There are 3 nested groupings, the coarsest first. Each group lies inside one group of the grouping before and may be the whole of it. The rows also spread widely along 11 directions, which tell nothing about the answers.
Known rows, each followed by its group in each grouping:
[ 26  57 -19  -9  -3   6  -6  -4 -17   4 -10   4  12  -2  14   4 -14  31
  25   9  20   7   4 -10 -30   4 -11 -28 -26  22  18  19  15] | j712 mes sital
[  8   8   2  -3   6   3 -10   7 -23  13  -5   0  -6   1  -3  10  29   7
 -17   3  14  -5  15   2 -19   3 -20 -27  -8   2 -15  23 -20] | j47 Fip sem
[  2  61  -3  14  -9 -10   0 -13  22  14   7  -4  -4 -13  11  -8  12 -14
  31  12  21   3 -12   2  16 -18 -18 -28  -2  11  16  22  18] | j236 lono peme
[ 11  48  -3  -3 -21  -7   0 -15  14   4   4 -12  -1  -8  -6  -7  -8   9
  48  14  20  22   3  -9  -3  -2 -11 -15 -14  22   2   7  20] | j712 Bero pifid
[  0  17   4  28  -7  13   3  20   1  17  -8   4  19   6   2  38 -18   4
   5 -10 -14  -5  12   4   4  -3  -6  -6 -11   5  15  12  -9] | j236 lono Zitel
[-10 -15 -22   7   5   7  -6  -6   9 -13  -4 -14   1  -1 -22  16 -29 -11
 -12 -12  13  27  25   3 -13 -21 -14  -2   6  13  -7 -21 -22] | j236 sazab nar
[ 12 -19  24 -13   2 -25  -3  24  12 -18  12  -1 -17  -9   6 -23  -4   8
  -5  -1 -16 -18  21 -19  20  35   8  13 -10 -35  17  -2  13] | j712 mes ges
[ -9 -24  -8  21  32   7 -23   1  -5 -13  -4  21   0 -17  -2   5  -7 -19
 -67 -17 -29 -16  20   8   3  -1  12   1   2 -31  25  -1 -26] | j712 Bero Meb
[ -7  -7 -27  -1 -23 -23   0  -4   1  -1   3  12   3 -20  -5  -6  39  -6
   1  -1  16 -29   4 -17   0  28 -12 -13   6 -10 -21  13   6] | j998 Bip zil
[ 26  37  -1  14 -13  18 -11  -7 -12  32  -1   4   8  13  -7 -14  12   1
  -1 -10 -27  -4  -7   9  -7  20   4 -40 -29  -3  17  17  -5] | j47 Fip duda
[ -7   2 -43 -23  31 -19   2 -40  12 -42  -5   5 -19 -36   8 -15 -10 -12
 -23  19  28  12  10  -7  -5 -14   5   3  10   1  13 -21   8] | j236 lono Subiz
[-10  -4  20  18   9   1  15  28   2  10  14   4  19  13  -3  33  11 -15
  13 -20  -7  -8  -2  -2  12 -16 -15  -6   6   6  -2  -7 -30] | j47 zif vosil
[ 14   6 -15 -17  33   4 -17 -13 -10 -18  -9  -2 -14   3   2   1 -17  11
 -21   1  21  12   6  12 -24 -34  -7 -15 -10   6   4  -8 -13] | j998 razum Kesev
[  1  28  -4  -1  19  -2  28 -14  -5  -4  20  -9  10 -14   6   8  20 -15
  16   8  -9  -6 -10 -16  14  -1   3   0   5  11  16 -16 -15] | j47 Fip Tel
[-18  14   3  10 -30 -33  18  -1  24   4   2  23  -3  -6   6  13  11  -1
  36  11   9 -17  -9 -13  23  22  10   5  -5  -5   0  12  33] | j236 Neb kam
[  8  17  -9  16 -14   3 -14   6  34   6   6 -13  18  27 -27  -4 -36 -14
  37 -34  10  34   8  15 -10 -32 -24 -25 -13  27   2 -22 -14] | j236 lono Subiz
[ -1  23  -4  21  -2   8   2  -4 -16  13  14  -5  10 -26   3  -4  22 -15
 -17   4 -31 -21   4 -17  17  26   2  -4   2 -12  24  18 -15] | j712 mes sital
[-29   6 -35   3   4 -24   1 -25  14 -11  -5  26  -9 -15   0  10  20 -23
   0   8  48   4  -7   4 -11 -21 -18 -20  13  13 -20   5   2] | j236 sazab nar
[-11 -57  14  -1 -28 -16 -16  23   6   7   7 -13 -21  -4 -39 -16  27 -10
 -26  -9   2   3  39  -6   4  27 -21  -7   9 -24 -46   8 -21] | j47 zif vosil
[  0   3 -29  24 -23   0  -5 -11  10   6   2  12  18 -13 -10 -11   3 -15
  -6 -20 -26 -23  -1  -7  13  25  11 -12  -4 -16  14  -2   4] | j998 Bip zil
[ -5   8  10  26 -25  -9   9  33   7  13  -2  14  23 -10   4  34  12   2
  18 -12  -1 -24  20 -16  13  12 -20 -10   8  -2   3  19   1] | j47 Fip duda
[-16 -11  35  18  -8 -10   7  34  23  -5  -5  -2  -5  10 -14  44 -30   1
  25 -11  17  16  32   8  14 -34 -20   6   5   9 -13  -4  -8] | j47 Fip duda
[  7  18 -16  -4  -2   8   0 -38   9  -7  -5  -6 -12  12 -18  -9 -41   3
  12   3 -10  27  -9  12  -5 -13  23  -4 -23  11  10 -23   7] | j998 razum Kesev
[ -6  23  -4  35   2  21 -22  -5   5   8 -12  13   5  14 -16  11 -44 -11
 -10 -19 -13  22   7  26  -8 -32   2 -21 -19   6  22   4 -16] | j712 mes sital
[-28  -8  14  26  -1  -3  21  24  -1   8  -9  18  11  13  -1  71 -12  -1
   9  -4  -1  -7   9   6   7 -11  -4  16  -5  10  -7   4 -16] | j236 lono Subiz
[ 21   2   6 -35  24 -12  -4 -12  -7  -8  23 -29 -28   3  -4 -38  24  -4
 -12  11   1   8  -1  -3  -3  14   3  -4 -16  -9  -2 -13 -11] | j236 Neb kam
[  3   2  22  10  11   4  15  18 -17  12   3  -2  -4 -10  15  27  14   3
 -23  11 -36 -29   8  -9  24  29  14  16  -9 -24  21  17  -9] | j236 lono Zitel
[  3  25 -13   4  12  14  20  -1 -11   2  14 -34  20 -18   1  29   1  -7
  11   6   0   6  14 -17   3  -9 -20   5  11  26   8 -10 -29] | j236 lono Zitel
[-16   2 -15  -4 -23 -24  29 -17  17  -4  11   9   4 -10 -11  -1  16 -11
  39   7   9   2 -10 -21  13  19   5  -1   7  11 -16 -15  13] | j47 zif vosil
[ 25  25  16 -34  42 -12   4   6 -16 -20  13  -7 -18  -5  27 -13   7  16
   3  16  11  -6   0 -12  -5   1   0  -1 -17  -5  23   1   2] | j712 mes sital

New rows, each followed by its group in each grouping:
[-11 -37  27  -6 -26 -15   1  12  -2   3 -12   1 -38  13 -24  19  -6  19
  -3  11   1   0  21   9   6  23  14  15 -24 -22 -37  13  11] | j998 Bip zil
[ -5  -4  40   2  17  -4   3  30 -10  11   4   3 -18  10   4  26  23   0
  -8   5  10  -6   6   8   7 -17 -16 -10  -4  -8 -14  19 -18] | j47 zif vosil
[ 14   0  16 -39  38   1   8 -11 -33   4   8 -16 -32  30  -4   6  19  10
  -8  19   6  15 -10  15 -23   2   5  -3 -36   9 -20  -7 -27] | j236 lono Subiz
[ -4  13 -38  10 -15  -2   0  -8  19  -2  -1   2  25   5 -14  12 -18  -8
  28 -20  24  19   4  -4 -19 -13 -21 -21   1  29  -5 -16  -5] | j236 sazab nar
[-17   5  -3  32 -37 -12   5  -3  20  14  -4  22   7 -11 -14   5   9 -15
  11  -6 -14 -14   5  -6  22  21   6 -12   1 -10   3  14  12] | j47 Fip sem
[ -4  15  -3 -18  38 -15   1 -10 -16 -15  11  11 -17  -8  14  -2  24  -8
  -9  13  24  -5  -8   1 -11 -14  -9 -10  -4   4   0   4 -15] | j712 mes sital
[ 17 -32 -19 -40  -2 -24 -12  -2 -12 -16   0  -3 -17  -4  -7 -23  23  21
 -16   4  18 -13  17 -17 -24  34  -8  -7  -8 -13 -27  -1   0] | j998 razum Kesev
[  4   8  -4 -16  -6  10   1 -36 -25   4 -10  -6 -28   5 -23  -1 -10  19
  -7  27 -15  26   3   6 -18  30  32   5 -38   3 -11   1   4] | j712 Bero pifid
[ 14  36 -21  -8  10  -2 -11 -38   7   1  11 -18 -20 -21  -1 -45  17 -20
 -13  14   2  11  -7   2   5   1   0 -24  -7  -4  17   3   2] | j236 lono peme
[-26   3 -14  -7 -22 -21  36 -21  12  -5   1   4  -4  -1 -13  30  -6   0
  47  20  18  15  -4 -10   5  10   7  16  -5  25 -25 -15  11] | j236 lono Zitel
[ 10  -6   7 -29   4 -14  10  -3   2 -21  12 -33 -25 -12  -6  -8   0   8
  11  16  15   6  17 -13   9   4  -3  14  -2  -3 -13 -14   5] | j998 Bip zil
[ -4 -27  31  -8 -10  -7 -10  15 -13  12 -14   3 -37  32 -20  23  -7  24
 -15  10   2  12  19  20 -13  17  11   5 -37 -12 -33  16  -3] | j236 Neb kam
[ -1   0   5  -6 -16   8   5 -17 -10  19  13 -42 -21   4 -34  -6  13  -8
  -1  15 -14  24  12   1   2  22  -1   2 -15   7 -26  -1 -22] | j236 lono peme
[ -9 -30   9 -21  11 -25  33  15   9 -23  18  -2   3  -1  -2  17   5  -1
  25  -2   5  -5   7 -26  14  10   2  21  10   2 -11 -34  -7] | j47 zif vosil
[-17  12   8  18 -10   4  28   3 -16  11 -10  11   5   4   2  60  -6  12
  19  11  -9 -15  -5  -2  11   5  14  14 -13   6  -5  10   3] | j998 Bip zil
[ 23 -23  26 -31  -7  -7   2  17  -7   1  16 -44 -27   7 -16 -16   8  17
  -2  10  -8   9  27 -17   2  40  -5  11 -18 -14 -17  -4  -5] | j236 sazab nar
[-12  -1  29   8  42   2   8  16 -24  -1 -11  23 -17  12  22  54  -3   9
 -32  11  -8 -17  -1  17   3 -15  19  14 -19 -15  13  13 -13] | j236 Neb kam
[  2  33 -16   8 -18  11   0 -39 -11  16   5 -25 -17 -29 -10 -19  15  -9
 -20  29 -23   5   4  -8  14  31  16  -4  -9  -7  11  15   5] | j236 Neb kam
[  5  34  -8  -2  -5  17   6 -30 -20  10   2 -20  -5  -5 -17   8  -3   7
  11  22  -8  24   2  -2 -12  10   8  -3 -20  20  -2   2  -9] | j712 Bero pifid
[  7  47   6  13  19  15  -3 -23  -8  18   6   0  -9  10  -3  -2  12 -17
   0   4  -6  13 -20  22  -2 -28   2 -31 -18  11  13   8 -18] | j47 Fip Tel
[  2   2 -27 -11 -30 -16  -7 -13  12  -1  -1 -12  -6 -14 -18 -18   6   3
  10   5  21  13  21 -13  -9  22 -15 -13  -3   6 -18   3  10] | j236 lono peme
[ 19  38 -24   0  21   3 -18 -25  -8  14   2  17  -1  10   9 -27  24 -15
 -16  -6  -1  -4 -26  18 -19  -3   0 -44 -27   0  19  10  -9] | j236 lono Subiz
[ 20  18  13  -8  12   6   0 -23  10  -3   8 -26 -34  -2  -3 -33 -22  -4
 -11  16 -29  19  -2   4  20  10  30   3 -24 -20  33 -11  15] | j236 sazab nar
[  4  44 -18  -3  21  14  -9 -21 -14  -8  -7 -16  -5 -19   0  19 -10   6
   1  20  36  30  15   4 -26 -39 -24 -17  -2  32   1   8 -15] | j712 Bero pifid
[-17 -37  23  -9 -13 -18  20  14  -2  -6   3 -21 -27 -16 -13  24   5   7
 -11  22 -10  -5  35 -19  25  37   6  39   3 -19 -21   2  -2] | j236 lono peme
[  2   2  -8  -9  -2   3  27  -7  -7  -3  23 -34  14   1 -17  14   4  -8
  29  -5  -8   2   0 -17   6   7  -3  11  -1  19 -12 -31 -24] | j998 Bip zil
[ -4 -16 -21  10 -44 -10  -5   7  23  -9  -2 -19  12 -22 -25   4 -23   6
  13  -9   6   3  39 -24   7  11 -20   6  17   2 -12  -6   6] | j998 razum Kesev
[  4  36   5 -19 -16  -2  28 -28  -3   1  11 -24 -10  -4 -11  10 -14  17
  52  31  -2  27  -4 -16   3  20  18  15 -23  25  -2 -12  18] | j712 Bero Meb
[ 15  14  12  -5  10   0  -6  -6  -7  13 -11  20 -21  30   3  -1  -9  12
  -7   3 -16   2 -14  22  -8  12  25 -14 -46 -13  13   9  10] | j236 lono Subiz
[ -2   8  15 -10 -15 -11  25  13 -13   3  -8   5  -2  -2   4  45   5  29
  32  20  16  -3  16 -16  -4  17  -6   5  -9  12 -17  12  11] | j47 Fip duda
[  9  33 -15 -16  18  -8  16 -17 -14  -6  -1  13   3  -6  16  12  17  11
  16  15  20  -3  -9  -9 -16  -2   0 -16 -10  16   5   0   3] | j47 Fip Tel
[ -7  15  -4  33 -16   8  -1  -1  27   1  -8   4  13   1 -19  15 -41 -13
  17 -20 -11  19  16   9  11 -23   0 -12  -2   9  18 -13  -2] | j47 Fip duda
[  5 -37  14 -20  39   8  10   0 -17 -20   6 -14 -21   4  -9   4 -13   1
 -39   2 -27   9  15  -1   3   6  24  18  -9 -18   5 -30 -27] | j47 zif vosil
[ 12  27 -33 -29  15 -12   5 -28  -7 -12   1  -3 -10 -18  12 -12  18   5
   4  22  30   5  -3 -10 -17   5  -7 -17  -7  12  -1   1   8] | j236 lono Zitel
[ -1  49  23  24 -25   0   2 -14  24  23  -5  11 -16  19 -12   0 -18  -5
  41   6  -4  23 -16  24  16 -18  12 -25 -29   7  10  13  22] | j47 Fip Tel
[ 26   7  32 -29  16  -5  -6   6 -18   7   6 -16 -35  16  -3 -17  23  17
  -7  15   5   8   7   7  -9  10  -2 -16 -28 -10 -12  12  -7] | j47 Fip Tel
[ -6 -48  17 -10  28   1   4   9  -2 -24   2 -21 -29  -4 -11  13 -28  -2
 -44   3 -22   9  33  -2  13   6  17  35  -1 -25   6 -26 -20] | j236 sazab nar
[ 15 -19  26   6  14   6 -23  32   7  -5   4 -23 -16  -8  -8 -13  -6  -4
 -38 -12  -7   6  39   1  12 -13 -19 -11   6 -25   8   4 -20] | j47 zif vosil
[  1   8  20  -7   2 -26   6  17  27 -14   5   4  -7  13   7  13 -17   7
  42  -5  25  -1  -3   1  11 -30 -11   1  -3   6   1  -9  14] | j998 razum Kesev
[ 16   5   0 -25  51  -3 -10   8 -21 -16  13 -20 -12  -9  17  -1  23   0
 -35   7  21  -5  14  -4 -14 -17 -20  -7   1  -3   5  -2 -29] | j236 Neb kam
[ 21   5  -6   0  -8  -2 -18   2  20   3  15 -16   7   9 -25 -35   2 -17
  12 -29   1  16  13   3  -7  -5 -21 -34  -4   6   0 -18 -18] | j47 Fip duda
[-13   2  26 -10  19 -39   6  19  22 -10   8  16 -26   2  17  12  24  -9
  17   8  39 -11  -4   7  16 -23 -18  -3   1  -6 -10  12   8] | j236 lono peme
[  2  54   7  12 -16 -25   0  -1  24  -1   4  17  -9 -28  24 -17   4  -1
  32  17  15 -14  -5 -13  25   3  -4 -16  -3  -8  30  31  42] | j712 mes sital
[-12 -33  10 -18  -2 -27  -9   4   5 -18   0 -10 -42 -20 -10  -7  13   3
 -30  21  21   1  35  -7   8  15  -4  15   4 -24 -24   9   4] | j236 Neb kam
[  1  32  23   6   1  18  -8  -9 -15  12   6 -45 -29 -20 -17   9   3   0
  -7  32   7  30  26   5   5 -18 -18  -1  -4  11 -10  23 -18] | j712 Bero pifid
[  9  -5  24  -9  37 -17 -15  17   1 -14  19 -15 -30 -26  19 -23  32 -15
 -47   9   0 -23  17  -6  25  -2  -8   3  10 -37  19  12 -11] | j236 Neb kam
[ 15  22  11  -4  -9 -22   0  10  40  -5   3   7  -5  12   7 -14 -23   4
  43  -8  11   7  -3   3  13  -7  -1 -13 -19   0  18  -7  30] | j236 lono Zitel
[ 32  -8  10 -28   6 -11   2  27  18 -12  12 -21   9  30  -5  -6 -30  21
  36 -25   1  14  16 -10 -11   9  -7   2 -25   7   6 -35  -1] | j236 lono peme
[-20   2  13  -6  13 -11  14 -22   7 -15   5 -14 -37  -8  -7  11 -12  -9
  -3  29   6  19   4   6  19 -14  18  22  -5  -1  -3 -11   3] | j236 Neb kam
[ 15  19   7  -3  10  -7   1   4   8  -3  24  -2  10  11   1 -23  -3 -10
  23 -18 -18  -2 -11  -6   7   7   4  -8 -16  -1  25 -17  -7] | j712 mes sital
[ 18  -3  38  10   2  15  -6  33  -5  11   1  -8   6  29  -9  25 -34  20
   4 -18 -37   5  18   5   1  12  12   9 -33  -8  17  -4 -11] | j712 Bero Meb
[-19 -27 -28 -20   3 -35  -6 -31  31 -37  -1   2 -37 -27 -13 -28  -5 -18
 -14  14  40  21  17  -3   2  -7  -2   2  14  -9 -16 -18  17] | j236 sazab nar
[  2   2 -16 -10 -14   0  10 -16   2  -3   7 -21   5  11 -25   5 -17   5
  30  -3   5  20   3  -5 -11  -4  -4   1  -8  25 -18 -25 -11] | j998 razum Kesev
[ -4  31  22  -5  26   8   0 -33  -8  12   5 -14 -50  17  -7  -4   6 -16
  -7  29   8  32 -24  35   2 -33   9 -15 -26   5  -5   8 -10] | j236 sazab nar
[  6  22  12 -13  24  15  -3  -4 -36  15   9 -22 -10  16 -11  25  17   7
   0  13  14  22   2  12 -29 -16 -18 -13 -21  26 -24   9 -38] | j712 Bero Meb
[ -5  -6   7   3 -13 -21  -4  19   1   1  -2   6  -7 -23   1   9  33   0
  -5   5  23 -17  27 -13   5  11 -28 -15  14 -10 -16  25  -1] | j47 Fip duda
[  4  17  25 -12  29  -6 -13   4  -9  -8   8 -13 -36  -7   5 -10   8  -2
 -16  18  20  10  13   9   0 -24 -15  -9  -9  -6   1  17 -12] | j712 mes sital
[  7 -14   2 -20  19 -26  -8  18  22 -31  -4  12  -7  13   6   8 -25  14
  16 -15  36   1  11   4 -11 -34 -16  -4  -2   3  -3 -18   6] | j998 razum Kesev
[-15  26 -20  36 -13   3  15 -27  29   4   8  15  25  -3 -16   1 -18 -38
  27 -22 -26   7 -17   4  23 -11  15 -13   3  13  26 -27  -5] | j47 Fip duda
[  3 -20   5  -3   5 -11 -21   8  -1  -3  -6  30 -13  25 -11 -13 -10   4
 -18 -17 -10  -2   4  15 -16  15  14 -14 -31 -19   0   2  -5] | j712 mes sital
[ 27  38 -25 -27  27  -4 -16 -37  -3 -22  -1   6 -20  -9  11 -47 -19   8
  -8  11   6  16  -7   3 -18   0  18 -23 -27  -3  34  -8  18] | j712 mes sital
[ -1   3  27  19  -5   6  -3   7  11  11  23 -24  -3   2 -22  -6  -5 -21
   2  -9 -34  10  10   2  25   4   3   7  -6  -9   9  -8 -20] | j712 Bero Meb
[-12 -19  36   8  11 -15   3  21  -1   6   1  11 -27   2   6  18  17  -7
 -26   8 -15 -20   8   9  25  11   8  12 -11 -30   1  19  -6] | j236 lono Subiz
[-40   9 -15   9  -1 -24   8 -22  11 -10   9  15 -10 -17 -12   9  16 -31
  16  11  33   8  -4   1   6 -23 -15  -5  16  18 -20   2 -11] | j712 mes sital
[ 24  14   2  -9  31  -2  -9   0  18 -20   0  11  -7   4  14 -25 -26   1
  -5 -13  -4   8  -2   5   4 -20  12 -20 -15 -14  39 -18  12] | j47 zif vosil
[ -1  17  -4  16  -8   2   2  -8  30 -11  14 -33   2 -18 -13  -9 -33 -19
  10  -3 -11  19  20  -9  27 -13   2  11   8   2  26 -24   0] | j236 Neb kam
[  7   0 -19  -6  16  14  -2 -13 -25  -6  -4 -14  -1 -18  -8   7   5   4
 -35   8  -5   5  25  -8 -16   6  -4  -6   1   2   1  -2 -26] | j47 Fip Tel
[ 21   6 -21   2  22  13 -34  -9  -9  -6  -4   5   3  -5  -6 -23  -8  -1
 -40 -16 -14   4  15   6 -21   3   2 -23 -17 -12  23  -1 -17] | j712 Bero pifid
[-19 -12  17  17  19 -10   2   4  13  -2   5   9 -17  -4   0  10   5 -27
 -25  -3 -16 -11   2  10  28  -8   9   9   2 -23  12   0 -14] | j236 lono peme
[  8   9  -8   6   4 -12 -24 -11  22  -6  -3   6 -25 -22   4 -39   2 -15
 -32   3  -1  -4  12   7  15   2   3 -19  -4 -30  22  15  15] | j236 lono Zitel
[ 15  34 -15  12  -7  10   1 -24  16   9  11 -16   4  -9  -6 -27 -12 -17
   7  -2 -32   8  -7  -1  19  11  15 -11 -13  -3  33  -9   4] | j236 lono Zitel
[  2  -4 -19 -11   2   5   5 -22   4 -20  -8 -11  -6   6 -17   7 -48  13
   0   3  -6  29  17  -1 -12   4  25  15 -20   9   7 -33   3] | j236 Neb kam
[ 11  42  -9 -17  -8 -18  13  -5  20  -9  13 -19   6  -3   6   0  -7   9
  57   9  38  18   0 -16  -4 -13 -19  -9  -4  31   1 -12  17] | j236 Neb kam
[  0  11   1  18  -2  -8 -24  -2  16   4  -7   6 -26 -27   5 -20  10 -16
 -36   9   1  -9  16  10  20  -1  -6 -18   1 -29  15  32  10] | j236 lono Zitel
[ 37  20  19 -11  21  17 -17  21 -37  17  -9  -4  -9  14  10   9  15  28
 -24   1  -1  -4  16   9 -28   5 -14 -32 -29  -6   4  26 -18] | j47 Fip duda
[ 26  -2 -19 -24  36   6 -16 -16 -13 -15   7   4   2  14  -6 -25 -10   3
 -22 -17 -15   9  -2   5 -29   9  16 -13 -28  -4  17 -28 -19] | j712 Bero Meb
[-14 -16 -12  -1  -6  -3   5   7 -14  -7 -19   0 -11 -17  -3  41  -7  18
 -20  18  21   1  34 -11 -13  11 -11   8   3   0 -18  14  -1] | j236 sazab nar
